There are 4 nested groupings, the coarsest first. Each group lies inside one group of the grouping before and may be the whole of it. The rows also spread widely along 15 directions, which tell nothing about the answers.
(in the rows, 128 means zero)
Known rows, each followed by its group in each grouping:
[134 138 134 158 102 138 144 112 133  99 138 135 131 135 129  90 121 137
 142 135 125 131 116 127 143  96 104 112 137 156 117 120 116 115 137] | k584 k728 k878 k539
[133 118 110 151 101 124  98 132 176 116 119 132 137 162 149 100 111 111
 145 139 133 125 143 156 159 102 103 122 130 141 128 111 137 124 144] | k584 k782 k191 k295
[129 165 123 160  83 122 128 130 137 126 123 124 136 152 151 103 128 115
 147 140 118 147 117 140 155 155 135  92 188 138 114  90 138 141 115] | k584 k782 k711 k787
[112 152 136 142 152 156 145 162  89 161 162 113 164 183 115 107 121 138
 111 136 130 137 116 124 111 158 178 109 162 152 140 114 108 119 118] | k584 k581 k706 k790
[103 134 137 146  86 122 119 143 137 160 115 111 159 159 164 128 159 119
 109 158 144 181  73 135 116 118 140 124 134 142  96 104 128 114 120] | k584 k728 k878 k502
[127 141 120 158 143 137 124 147  80 150 132 143 132  89 102  75 111 137
 130 100 112 112 150 119 158 157 105 111 128 148 121 130 156 103 140] | k584 k782 k191 k679
[173 106 132 179 125 103 131 155 100 139 127 124  94  96  74 145  64 113
 156 129 113 128 114 137  92 134 158 161 111 136 116 174  91 140  78] | k584 k581 k706 k891
[126 109 149 142 105 133  95 132 139 144 144 134 149 144 150 107 114 115
 133 150 129 141 107 133 137 115  80 145  86 155 118 134 127 107 131] | k70 k133 k921 k435
[101 129 124  96 102 151 125  72 161  65 152 140 153 115 165 104 116 206
 133 135 127 132 124 131 223 112  43  90 168 135 126 109 113 161 134] | k584 k782 k459 k836
[165 106 116 118 109  99 125  81 147 100  97 106 148 102  88 103  93 157
 148 106 118  96 127 128 156 133  94  97 147 126 140 151 100 136  96] | k70 k473 k825 k680
[143 110 118 180 124 110 137 124 137 148 128 130 131 129 130 133 139 120
 139  95 141 132 128 147 133 129 135  95 163 131 107 102  98 129 135] | k70 k473 k825 k83
[115 154 133 124  78 146 122 162 115 124 152 129 160 168 152  64 125 141
 139 158 112 120 130 138 145 132  97 119 133 156 136 126 186  84 155] | k584 k782 k191 k679
[114 128 112 152  95  82 172 169 147 131 156 126 135 100  93 138 159 149
  90 101 167 159  95 139 114 109 172 137 114 126 100 127 137 107 159] | k70 k473 k825 k83
[110 141 121 126  75  98 122 142 113 169 104 121 144 115 128 108 142  96
 119 137 110 159 101 132  96 159 154 135 109 139 119 138 156  98 110] | k70 k473 k825 k83
[111 140 137 134 134  86 116 146 143 152 118  63 174 202 123 138 134 118
 117 144 165 143  99 137 173 162 156  95 147 128 138  69 128 144 119] | k70 k473 k825 k680
[169 114 143 174 129 100 101 183  75 195  97 104 156 148  94 108 103  83
 147 128 130 115 110 115  97 146 134 151  99 145 129 141 143  81  96] | k584 k782 k191 k679
[138 183  89 138  91 123 119 132 165 117 108 156 140 145 126 111  92  67
 138 124  91 169 128 110 129 146 188 144 156 131 136 106  88 148  55] | k584 k782 k191 k295
[120 119 115 140  65 124 117 135 173 155 132 142 154 145 159 131 152 120
 118 140 141 173  90 148  97 101 140 135 139 130 103 130 115 115 120] | k584 k728 k878 k539
[ 74 126 131  93 117 175 127 130 115 121 152 135 158 133 168 114 127 199
  97 159 115 157 101 140 142 116 105 127 133 148 113 143 109 122 132] | k584 k581 k706 k891
[150 170 128 133 119 168 122 153 133 138 120 146 205 145 120  64 116 150
 106 108 116 132 104  89 152 153 132 105 184 140 125 123 107 102  88] | k584 k581 k706 k790
[113 135 130 163 114  98  96 139 152 124 110 105 124 151 141 124 111 104
 139 154 146 149 114 148 185 130 116 124 119 139 114  88 145 151 128] | k584 k782 k711 k787
[134 195 129 146 112  96 154 154 104  80  70  85 152 125 115 100 114 154
 131 117 107 139 103 108 199 159 139  93 175 132 109  75 131 128 100] | k70 k473 k825 k680
[ 94  82 112 145 110 131 119  92 134 186 142 140 130 106 144 118 171 128
 112 120 149 147 120 160  92 112 115 102 125 142 106 140 131 109 163] | k584 k728 k878 k539
[107 116 115 125 104 128 157 141 111 129 186 142 126 133 130 120 132 161
 137 123 131 123 137 153 105 116 131 128 147 135 132 140 137 112 160] | k584 k581 k706 k891
[136 143 143 134  34  85 125 136 128 113  83  73 142 175 159 104 129 114
 162 191 121 140  86 151 126 123 111 114 146 144 119 111 186 104 117] | k584 k782 k191 k679
[115 147 110 127 108  79 126 175 150 126 121 106 158 153  91 114 124 106
 112 132 159 144 113 124 140 121 167 153 103 129 144 112 160 110 131] | k584 k782 k459 k836
[ 98 159 126 143  98 149 169 101 120  91 140 143 130 120 148  97 144 140
 120 139 116 158 107 117 141 101 127 106 158 162 109 100 113 120 138] | k584 k782 k459 k836
[153 141 116 196 116 108 153 145 116 128 105 108 103 155 100  97 114  81
 158 121 109 111 151 159 102 135 179  93 156 156 127 111 127 110 143] | k70 k473 k825 k680
[110 131  98 125 117 128 149  71 151  93  88 130 136  87  88  82 128 124
  97 124 125 141 113 113 120  87 148 113 122 158 126 141 103 113 122] | k584 k782 k459 k836
[176 128 139 157  47 136 128 146 160 153 182 177 174 156 132  76 134  97
 152 124 137 121 111 114 103 115 103 133 149 146 132 143 144  82 127] | k584 k782 k459 k836
[ 99 141 132 124  83 147 135 191 118 144 181 135 140 159 139 129 118 145
 114 174 117 166 103 153  94 131 164 159 113 147 126 158 135 116 129] | k584 k782 k459 k836
[132 142 103 122  51  93 102 116 192 143  61  76 160 128 126  88 144 128
 105 146 131 149  98 172 126 171 154  66 177 124 108 134 176 124 120] | k70 k133 k921 k435

New rows, each followed by its group in each grouping:
[152 158 164 177 109 144  94 153  79 156 120 137 130 114 131  94  79 103
 153 157  89 146  98 107 158 179  97 136 120 159 106 133 129 132  72] | k584 k782 k711 k787
[156 155 161 133 101 143 115 178 118 139 164 113 190 170 104  74  95 152
 125 156 134 119  94 105 165 158 101 126 124 152 139 139 156 102 108] | k584 k782 k191 k679
[106  95 112 152 125  99 124 144 113 176 101  84 118 138 104 142 134 108
 112 151 145 148 114 172  70 126 186 123 112 143 122 148 134 117 137] | k584 k782 k459 k836
[112 159 111 123  51 115 144 158 170 117 182 165 147 158 151 129 135 112
 134 140 131 170 111 132 121 114 157 157 144 127 132 112 133 128 121] | k584 k782 k459 k836
[144 152 144 148 133 104 144 179 110 132 106 102 169 153  97 153 101 122
 104 139 142 173  55  86 115 120 187 174 122 135 111 115  67 125  54] | k584 k581 k706 k891
[ 95  99  85  97 109  97 109  92 152 190 117 129 165 104 128 134 163 131
 103  95 154 147 121 142 107 156 146 105 165 103 128 129 130 130 115] | k584 k581 k706 k891
[141 143 118 166 105 111 113 162 118 190 155 136 154 184 164 143 134  91
 167 109 131 143 138 139 132 177 148 108 199 115 128  76 126 139 102] | k584 k782 k191 k679
[130 112 125  90 149 132 106 149 124 161 125 142 226 138 101 109 119 147
  90  97 152 133  89  67 122 107 119 176 100 128 146 147  82  84  79] | k584 k581 k706 k790
[119 139 128 164  99 138 150 146 138 144 161 152 153 164 162 115 158 118
 127 121 145 152 108 130 119 109 141 116 174 143 106  88 119 105 147] | k584 k581 k706 k891
[ 87  58 124 128 159 120  77 105 101 173 108 125 137 114 145 122 131 122
 130 129 144 120 140 144 142 100  61 141  67 147 131 134 138 104 158] | k584 k782 k459 k836
[ 84 129 129 109 120  98 132 171 130 173 166 123 218 180 172 144 199 151
  92  93 188 163  92 106 145 115 115 140 141 114 118  60 134  84 159] | k70 k133 k921 k435
[128 150 156 155 121 128 159 113 148 127 191 114 152 159  93 103 129 115
 104 142 160 150  84 105 137 134 150 108 125 165 130 104 108 130 128] | k70 k133 k921 k435
[ 91 115 105 134 140 138 135 129  93 131 105 129 137 122 149 124 138 150
 117 120 117 144 131 136 117  94 129 130 130 145 113 119 103 103 137] | k584 k782 k191 k679
[132 146  86 154  88 150 134 131 188 132 146 177 135 113 117  94 124 107
 106 112 120 157 133 139 110 117 175 119 153 141 113 140 106 125 121] | k584 k782 k191 k679
[132 134 114 131 107  98 134 158 155 124 123 125 184 136  91  62 149 132
 103  94 160 107 123 113 152 110 118 122 108 139 136 119 171  64 169] | k70 k473 k825 k83
[114 129  93 133  94 126 157 112 159 147 194 152 141 134 142 149 158 165
 129  90 147 153 133 155 120 140 153  88 212 106 120 111  96 157 133] | k584 k728 k878 k539
[165 113 112 137 112 126 169  90 159 114 142 122 175 152  77  68 143 129
 118  92 149  95 126 114  76  85 146  96 158 155 148 142  94  73 144] | k70 k133 k921 k435
[139 135 131 119 104 131 112  95 138 136  90  97 161  93  72  74 105 147
  94 150 124 140  78 113 127 148 128 104 112 152 123 179 124 119  84] | k584 k728 k878 k539
[127 149  69 105  68 131 133  82 212 123 137 163 158 167 120  89 132  79
 127 118 117 149 140 134  74 110 195 116 169 131 160 135  90 124  98] | k584 k728 k878 k539
[103 154 100 131 124  89 172 159 104 116 181 120 116 100  85 137 122 169
 121  98 143 136 142 136 154 155 163 121 150 115 132 115 148 147 141] | k584 k782 k191 k679
[114 104 117 127 122 102 114 107 109 148  89 108 138 139 132 123 122 105
 143 133 125 131 122 136 103 116 132 132 126 136 135 125 120 115 110] | k584 k581 k706 k790
[142 138 114 185 117 108 149 173  87 162 114 107 112 119  99 101 132 111
 134 106 113 122 141 160  78 155 177 103 153 144 109 134 152  91 151] | k70 k133 k921 k435
[122  99 100 181 158 136 124 161 119 174 110 140 128 116 123 134 135 124
 107  95 139 143 134 156  94 114 170 123 146 135  95 130  92 111 141] | k584 k581 k706 k891
[ 88 101 112 138 101 151 153 138 111 160 156 152 155 137 156 101 184 144
 100 122 142 143 121 144  72  73 129 126 127 157 108 133 138  58 186] | k584 k782 k191 k679
[ 92 141 116 149 127 172 146 153  76 158 167 133  99 159 146 139 106 124
 132 164  80 162 139 169  68 150 198 124 148 159 125 143  91 139 114] | k584 k782 k191 k679
[180  53 124 163 148 136 102 108 124 146 142 130 126 156 122 145  72 134
 183 119 124  90 155 157 109 103  91 126 140 137 143 159  56 140 102] | k584 k782 k191 k679
[132 154 105 142  97 121 158 126 118 132 147 131 142 153 147 137 138 147
 155 102 117 145 130 138 118 147 157  93 220 115 124  97  92 143 104] | k584 k728 k878 k539
[118 138  88 164  98 137 152 152 138 150 149 162 123  99 122 107 153 141
 113  92 124 149 140 157  94 123 169 108 166 131 100 139 127 109 156] | k584 k728 k878 k539
[114 147 104 136  68  98 134 129 123 141 130 146 131 108 135  94 145 104
 142 117 121 141 133 132 125 138 126 123 143 131 122 115 179 104 137] | k584 k782 k191 k679
[120 126 123 169 129 150 100 190 115 166 102 143 143 161 165 130 115 107
 127 139 111 159 119 147 105 117 156 151 132 143 103 120 100 110 113] | k584 k581 k706 k790
[ 64 139  86 123 129 116 130 160 100 119 152 135 102 119 152 124 128 157
 136 115 114 135 179 172 162 137 124 127 132 124 130 104 170 132 178] | k584 k782 k191 k295
[129 128 161 158  83 143 103 177 137 160 124 105 165 178 171 118 130 140
 118 175 126 160  77 158 137 143 118 113 131 151  95 125 136 112 126] | k70 k473 k825 k83
[ 87 162  92 107  98 130 124 134 126 133  71 112 176 126 151  80 165 152
  98 119 119 147 124 135 148 145 140  84 181 131 116 102 162  98 139] | k584 k782 k459 k836
[124 126 114 134 118 133 175 134 116 101 155 130 120 128 113 150 106 165
 126 125 106 146 117 144  90 107 175 137 141 140 123 149  56 135 107] | k70 k473 k825 k83
[ 95 129  93  94 130 104 173 123 123  44 164 141 112 100  68 104  93 159
 125 119 127 114 153 118 133  62 134 176  69 146 166 156 122 111 154] | k584 k782 k459 k836
[ 58 201 108 124 111 145 196  94 156  78 154 102 139 139 103  75 165 150
  57 151 145 177  95 121 155 124 200  66 167 167 121  78 139 136 160] | k584 k782 k191 k295
[125 155 151 148 118  72 162 178  65 148 189 105 121 109  66 146 108 134
 136 130 150 143  95 105 143 177 151 154 109 129 135 124 159 141 108] | k584 k782 k459 k836
[112 127  91 111 117 117 103 126 163 155 140 168 184  90 154 143 148 173
 113  64 151 156 127 116 199 155  93 112 190  88 110  95 105 155 105] | k584 k782 k459 k836
[146 118 132 116  88 162 100  98 170 114 146 130 169 167 134  60 105 153
 143 153 122 104 129 143 149 118  73  95 142 153 148 155 132 113 132] | k584 k728 k878 k539
[128 127 127 126 123 137 107 126 126 161 102 113 176 151 121 114 120 125
 110 139 126 155  91 114 106 130 145 131 127 142 127 140  86 115  80] | k584 k728 k878 k539
[160 135  89 151 114 124 106 163 159 157  71 115 158 161 114 117 102 104
 127 118 115 139 127 153  90 151 205 114 186 121 123 138  92 126  78] | k584 k581 k706 k891
[115 161 139 127 116  67 111 201 114 133 124  81 148 139  96 128  99 137
 123 141 141 145 102 128 191 182 137 148  89 120 132 111 180 135 114] | k70 k473 k825 k83
